The rows are grouped in 3 different ways at once. Each group adds its own fixed numbers to the row, and there is some noise. The rows also spread widely along 10 directions, which tell nothing about the answers.
In the rows, 128 means zero.
Known rows, each followed by its group in each grouping:
[118 102 130 134  95 156 164 142 107 130 154 150 129 116 156 162 156 150
 162 138  98 140 168 148 108]
L D Z689
[117 164 184  89 176 177 132 190 124 123 112 129 122 137 130 147 118 138
 158  66 101 142  86 134 133]
P Z Z659
[135 140 143 159 103 140 105 100 116 108 158 176 155 125 148 136 156 104
 125 121 147 169 103 140 145]
G Q Z54
[106 133 127  91 177  78  78 121 166 114 107 110 127 110  87  83  81 121
 105 151 137 111 103  96 146]
G D Z25
[134 164 112 121 155 173 204 165 124 140  81 112 124 127 137 161 133 155
 131 114 126  98 111 113 157]
W Q Z374
[137  95 115 196  57 105 146 134 114 117 183 117 121 146 133 161 117 127
 135 138 106 130 184 130  74]
E Z Z54
[141 164  86 141 100 143 109 100 143 113 161 158 121 138 152  85 147 154
 125 123 139 160 149 124 128]
V D Z689
[103 101 156 125 144 105 138  94 129 117 106 112 126 103  96 107 144 136
 112 127 117  55 142 123  93]
P D Z374
[128 150 135 125 147 140 126 130 127 126 122 127 129 134 126 109 127 129
 124 102 117 126 115 128 126]
V D Z659
[120 145 114 107 152 160 163 160 140 131 133 148 135 118 155 182 137 138
 162 147  99 139 148 109 121]
L Z Z25
[124 141 124  85 185 141 156 172 140 151 122 149 132 107 142 153 104 127
 146 148 110 149 104 116 164]
E D Z659
[ 95 128 163 150 144 136 137 118 122 137 153 160 133 123 131 102 161 111
 153  86 106 119 129 135  95]
W D Z659
[117 120 155 155 137 145 174 144 110 130 121 115 136 136 132 145 141 125
 136  89  95  90 147 135  89]
V D Z659
[ 96 111 130 119 145 106 112 130 152 132 140 152 127 104 116  76 121 135
 125 167 132 114 129 116 114]
E D Z25
[ 89  93 168 155 111  88 121 145 134  94 206 144 147 106 145 230 124 106
 176 134  75 115 188 127  46]
W Z Z54
[118 129 133 122 171  96 151 160 138 145 117 121 139 119 132 170  93  85
 113 103 117 121 106 105 137]
P D Z689
[114 143 179 161 109 157 126 117 153  89 150 137 161 137 172 139 150 145
 129 106 128 103 152 134  87]
L D Z659
[138 140 104  84 102 184 113  99 114 106 126 133 112 128 113 102 159 190
 138 139 122 144 137 147 143]
E Z Z689
[120 180 121 192  95 144 154 202 136 137 175 109  86 193 130 109 109 149
 179  57  95 151 163 114  70]
W Z Z54
[109 122 140 129 133 103 112 150 124 128 156 127  96 130  91 102 115 124
 148 106  96 135 135 118  93]
P Z Z374
[139 130  88 111 127 126 144  65 116 123  96 105 130 118 109 125 145 129
  99 125 121  98 129 123 153]
W D Z689
[119 161 151 126 132 170 115 121 124 108 114 136 135 144 124 107 156 133
 130  94 127 124 105 130 129]
L Q Z25
[128 129 138  64 151 158 104 104 128 103 125 172 160  80 148 180 143 134
 122 171 140 144  90 139 185]
E Q Z689
[143 135  79 103 139  93 126  76 172 101 112 108 157  92 130 166 103 128
  88 195 147  81 135  90 143]
W Z Z54
[130 129 155 152 119 165 155 131  97 127 114 115 127 153 111 137 147 115
 127  76 116 121 108 141 123]
E Z Z54
[133 101  81 124 125  70 125 107 166 120 157 138 140  86 127 141 100 119
 105 217 140 110 153  98 119]
V Z Z54
[ 93 138 160 168  96 113 100 195 152 109 192 122 104 156 122 108 103 146
 171  93 106 126 177 120  57]
L Q Z689

New rows, each followed by its group in each grouping:
[139 209 126 131 145 153 114 149 194 114 122 125 126 158 139  82 108 145
 113  91 167 131  99  92 132]
P Z Z54
[132 140 104 135 137 123 140 103 133 138  88  95 117 142  80  58 123 137
 102 114 141  97 114 112 141]
G D Z54
[125  80 119 136 109  86 130 104  89 121 105  63 114 135  78 138 106 110
 106 132  81  84 153 128 103]
L D Z25
[145 139 111 133 115 151 136  96 113 121 121 122 125 141 121 100 147 162
 133 119 117 126 146 136 123]
G D Z659
[124 137 167 147  94 113  69 152 144  82 170 119 123 142 119 115 100 131
 127 106 125 138 123 135  95]
V Z Z54
[149 149 123 135 153 146 175 167 126 140 110 119 145 139 148 206 101  88
 115 105 123 147  93 111 167]
E Z Z54
[114  82 121 162  83  73  97  55 117 104 188 146 129 109 125 136 156 110
 126 164  92 110 196 128  72]
L D Z374
[149 147 121 133 129 155 146 105 139 115  97 125 151 125 143 114 134 150
 102 134 162 124  99 126 169]
G D Z54
[156 190  57 117 118 124 117 108 152 115 139 102 113 148 125 134 107 149
 135 133 112 145 150  96 136]
W Z Z54
[147 167  95 175 100 134 147  78 166 100 137 127 145 149 145 119 155 133
 100 124 153  90 163 100  95]
V Z Z54
[109 165 161 120 134 189 106 165 136 127 133 178 114 136 139  39 149 168
 153  96 148 182  80 146 149]
G D Z25
[132 174 151 118 113 158  66  95 146  82 142 143 143 133 137  98 146 166
 134 113 142 152 117 138 134]
G D Z54
[117 141 121 169 140 101 144 134 148 136 141 121 118 155 107  96 118  91
 118  87 117 105 144 100  85]
V Z Z659
[111 102 151 122 142 128 141 132  89 139 127 138 112 110 103 120 148 116
 142 115  95 128 116 146 123]
V D Z374
[139 138 118 131 125 189 182 123 102 158 119 166 117 135 140  84 169 148
 130 108 133 147 106 141 140]
P Z Z659
[121 113 135 133 142 155 163 177 125 154 102 163 125 113 143  81 115 137
 111 150 168 155  66 134 181]
G D Z25
[124 132 147 135 132 116 127 133 166 105 152 143 156 110 171 150 112 148
 124 153 137 108 145 113 102]
P D Z659
[131 189  79 150 131 126 145 139 155 120 142  94 112 169 127 159 119 133
 152  88  83 113 184  87  76]
W Z Z25
[105 140 125 108 177 120 148 142 121 174 129 160 104 108 103  87 142 110
 154 107 100 144 112 114 131]
P D Z374
[109  88 156 104 116 108  97 164 144 109 177 158 134  84 149 121  84 167
 139 207 132 144 131 142 125]
E D Z659
[121  69 127 139  89  80 113  83  94 109 140 107 127 110 112 142 126 124
 111 152  96 100 155 141  92]
P D Z25
[122 135 147 151 132 103 118 157 149 119 141 107 135 141 124 129  88 120
 120 119 128 115 122 111 114]
E D Z54
[153 135 103 105 120 139 115 144 137 117 113 132 129 126 138 116  88 137
  88 166 159 157  80 120 187]
E Z Z25
[124  61 100 146 124  94 163 127  92 158 126 152 120 106 106 119 122  84
 105 170 131 144 110 128 150]
G Z Z25
[141 163 109 155 103 170 148  84 121 119 109 132 132 156 151  96 172 152
 113  93 134 121 129 128 114]
P D Z25
[ 97  57 210 126 108 162 164 147  56 114 123 129 127  99 123 167 164 145
 158 119  83 104 130 183 109]
L D Z374
[100  82 127 129 127  58  87  90 112 135 164 147 125  87  90  83 119  90
 125 158 112 128 115 131 123]
W D Z54
[100  83 146 102 139 132 115 168 121 161 149 190 100  87  94  31 113 131
 135 179 157 176  62 146 169]
E Z Z54
[108 117 105 117 150 112 157 120 100 162 136 144  97 114  85 114 160 120
 161 127  82 116 153 116 100]
P Q Z374
[142 180 149 133 130 167 127 160 157  98 137 142 159 142 182 153 117 160
 131 113 146 156 115 129 145]
G D Z659
[128  87 143  91 106 113 116 124  77 101 128  98 131 103 122 212 107 133
 131 134  79 128 127 159 144]
W D Z689
[ 70 144 199 112 226 142 136 192 138 176 127 192 135 109 113  89 134  65
 161  72 121 157  48 118 148]
E D Z54
[144 117 131  79 151 147 117  74  83 123  70 115 127 106  74 101 142 102
  86 113 129 123  57 145 189]
V Z Z54
[ 93  93 191 136 126 126 128 201  97 129 157 145 107 114 117 130 116 138
 170 109 100 156 118 155 115]
G D Z374
[112  96 154  87 135 134 101 137  96 132 106 125 105 110  91  58 121 156
 125 131 118 131  80 152 143]
P D Z25
[104 116 154 133 128 120  92 142 124 130 157 162 112 124 110  57 123 110
 126 112 133 161  89 137 117]
P Z Z25
[131 134 138 102 160 171 180 174 111 142  94 146 142 113 149 170 133 136
 138 115 130 149  94 137 181]
G D Z689
[ 84  64 225 172 107 102 117 133  97 111 140 113 130 123  94  92 129 113
 121  85 118  82 111 163  70]
P D Z54
[121 169 148 143 109 165 107 137 151 102 143 132 117 155 130  81 140 183
 147  84 138 136 145 134 107]
G D Z689
[136 117 135  91 123 125 110 148 113 111 104  93 119 119 116 128  90 164
 116 148 114 123 108 135 141]
P D Z25
[120 152 132  90 169 181 178 168 125 147 127 169 129 112 150 181 153 134
 171  98 102 155 122 123 138]
P Z Z689
[143 173 108 136 115 156 145 150 133 119 126 120 126 156 153 152 116 132
 122  90 130 147 116 120 145]
W Z Z689
[170 188 117 118  96 173 128 145 125  96 117  85 127 157 159 163 109 193
 133 111 116 142 134 136 134]
P D Z54
[151 129 120 116 131 154 159 132 108 125 111 131 151 119 164 205 120 118
 109 129 126 143 105 132 182]
E D Z689
[117 142 167 125 135 121  95 148 141  99 149 122 130 133 131 119 105 142
 132 111 113 124 136 131 102]
V D Z659
[140 164 135 113 157 150 155 106 117 116 106 109 158 129 149 212 151 115
 137  85  93 114 132 119 124]
P D Z54
[118 113 144 141 131 132 133 170 107 147 152 150 119 133 116 137 111  97
 146 115 111 170  99 135 140]
E Z Z54
[111 145 110 146 128 122 154 164 141 144 172 171 115 115 160 130 127 138
 162 142 112 155 147 115 117]
W D Z374
[126 151 127  84 159  73  81 193 153 115 149  90 113 131 115 180  46 126
 148 113  82 148 137 103 118]
P D Z689
[157 167 102 130 110 143 131  69 128 103 146 148 151 122 181 188 165 138
 124 130 113 145 154 120 128]
P D Z374
[118 118 125 118 155 162 170 178 117 175 115 170 106 124 111  78 126 118
 127 113 149 165  72 130 178]
E Z Z689
[102 108 150 114 113 141  91  88 142 104 149 196 142  83 143  68 157 135
 112 172 169 138  88 141 143]
W Z Z25
[159 144 105 128  86 145 121 100 121  89 147  99 132 147 137 187 134 151
 140 133  91 130 172 128 106]
L Z Z54
[101  99 126  84 160 144 160 137 126 133  98 119 116 103  91 124 142 147
 150 154  99  82 145 121 109]
L Z Z25
[166 195  71 145 117 108  94  86 172  79 139 113 153 155 161 177 113 107
  91 130 131 136 154  84 121]
V Z Z25
[147 169  89 122 127 133  92  68 135 116 131 123 111 155  90  72 142 134
 127 102 117 144 141 115 125]
G Z Z659
[148 154  65 133 173  76 165 116 177 145 117 127 160 105 152 179 101  74
  90 170 138 113 131  73 149]
V D Z54
[166 219  69 118 118 148 113 145 163 111 150 108 117 160 158 134 105 181
 151 123 108 165 158 103 125]
V D Z54
[125 101 106 124 124 127 162 167 141 139 144 168 127  98 141 128 109 146
 128 183 155 151 122 119 157]
G Z Z689
[120 119 152 150 126 117 114  54 130  81  88  96 157 132 110 122 150 120
  80 107 138  59 129 124 107]
G D Z25
[135 179 115 112 185 148 159 106 157 127  86 131 160 122 140 166 137  89
 106 105 141 102  88  93 162]
W Z Z54
[130 137 137 127 118 161 135 109 147 109 143 166 154 111 174 125 152 165
 126 156 146 130 133 134 135]
E D Z659
[124 107 146 130  78 121  63 105 110  88 158 120 121 132 120  98 119 155
 120 137 118 144 132 152 110]
E D Z25
[131 162 140 123 158 197 197 192  84 160 105 135 123 152 142 183 150 123
 174  43  88 171 112 140 156]
G D Z689
[143 174 126 139 110 156 113  88 105 127 143 139 127 152 137 115 161 124
 143  72 105 162 120 138 122]
P D Z54
[135 152  89 105 170 150 171 125 146 137 104 145 145 117 143 170 134 117
 119 149 126 126 118  95 155]
E Z Z25
[142 175  95 145 127 138 134 124 152 117 120 103 128 151 112 118 128 161
 135 120 133 108 152 101 116]
G Q Z54
[140 154 115 205  84 151 174 175 119 131 178 165 146 167 200 196 133 110
 142 107 123 174 147 121 110]
E Q Z25
[101 118 146 118 171 143 172 193 126 153  93 108 111 131 107 111 109 142
 138 115 111 101 107 119 127]
E D Z25
[118 145 136 188  99  90 121 158 180  85 166  73 128 168 122 160  90 149
 143 103 108  82 205  98  39]
G Z Z54
[121 137 117 107 133 113  63  77 106 131 119 143 106 128  70  18 138 109
 102 115 136 151  73 130 145]
P Q Z25
[122 104 128 101 155 104  97  77 101 139 131 160 135  97  96  99 141  88
 121 137 113 159  96 136 162]
G D Z659
[116  98 126 134 114 108 145  96 127 123 137 129 134 110 128 140 145 137
 125 136 117  92 168 128  92]
P D Z689
[109 101 183 101 160 120 102 135  87 133 102 113 122 123  82  91 108  87
 116  91 103 131  70 147 157]
L D Z659
[145 159 113  94 119 174 129 123 117 111 137 147 125 132 143 162 151 159
 154 109 104 162 138 138 134]
P Z Z689
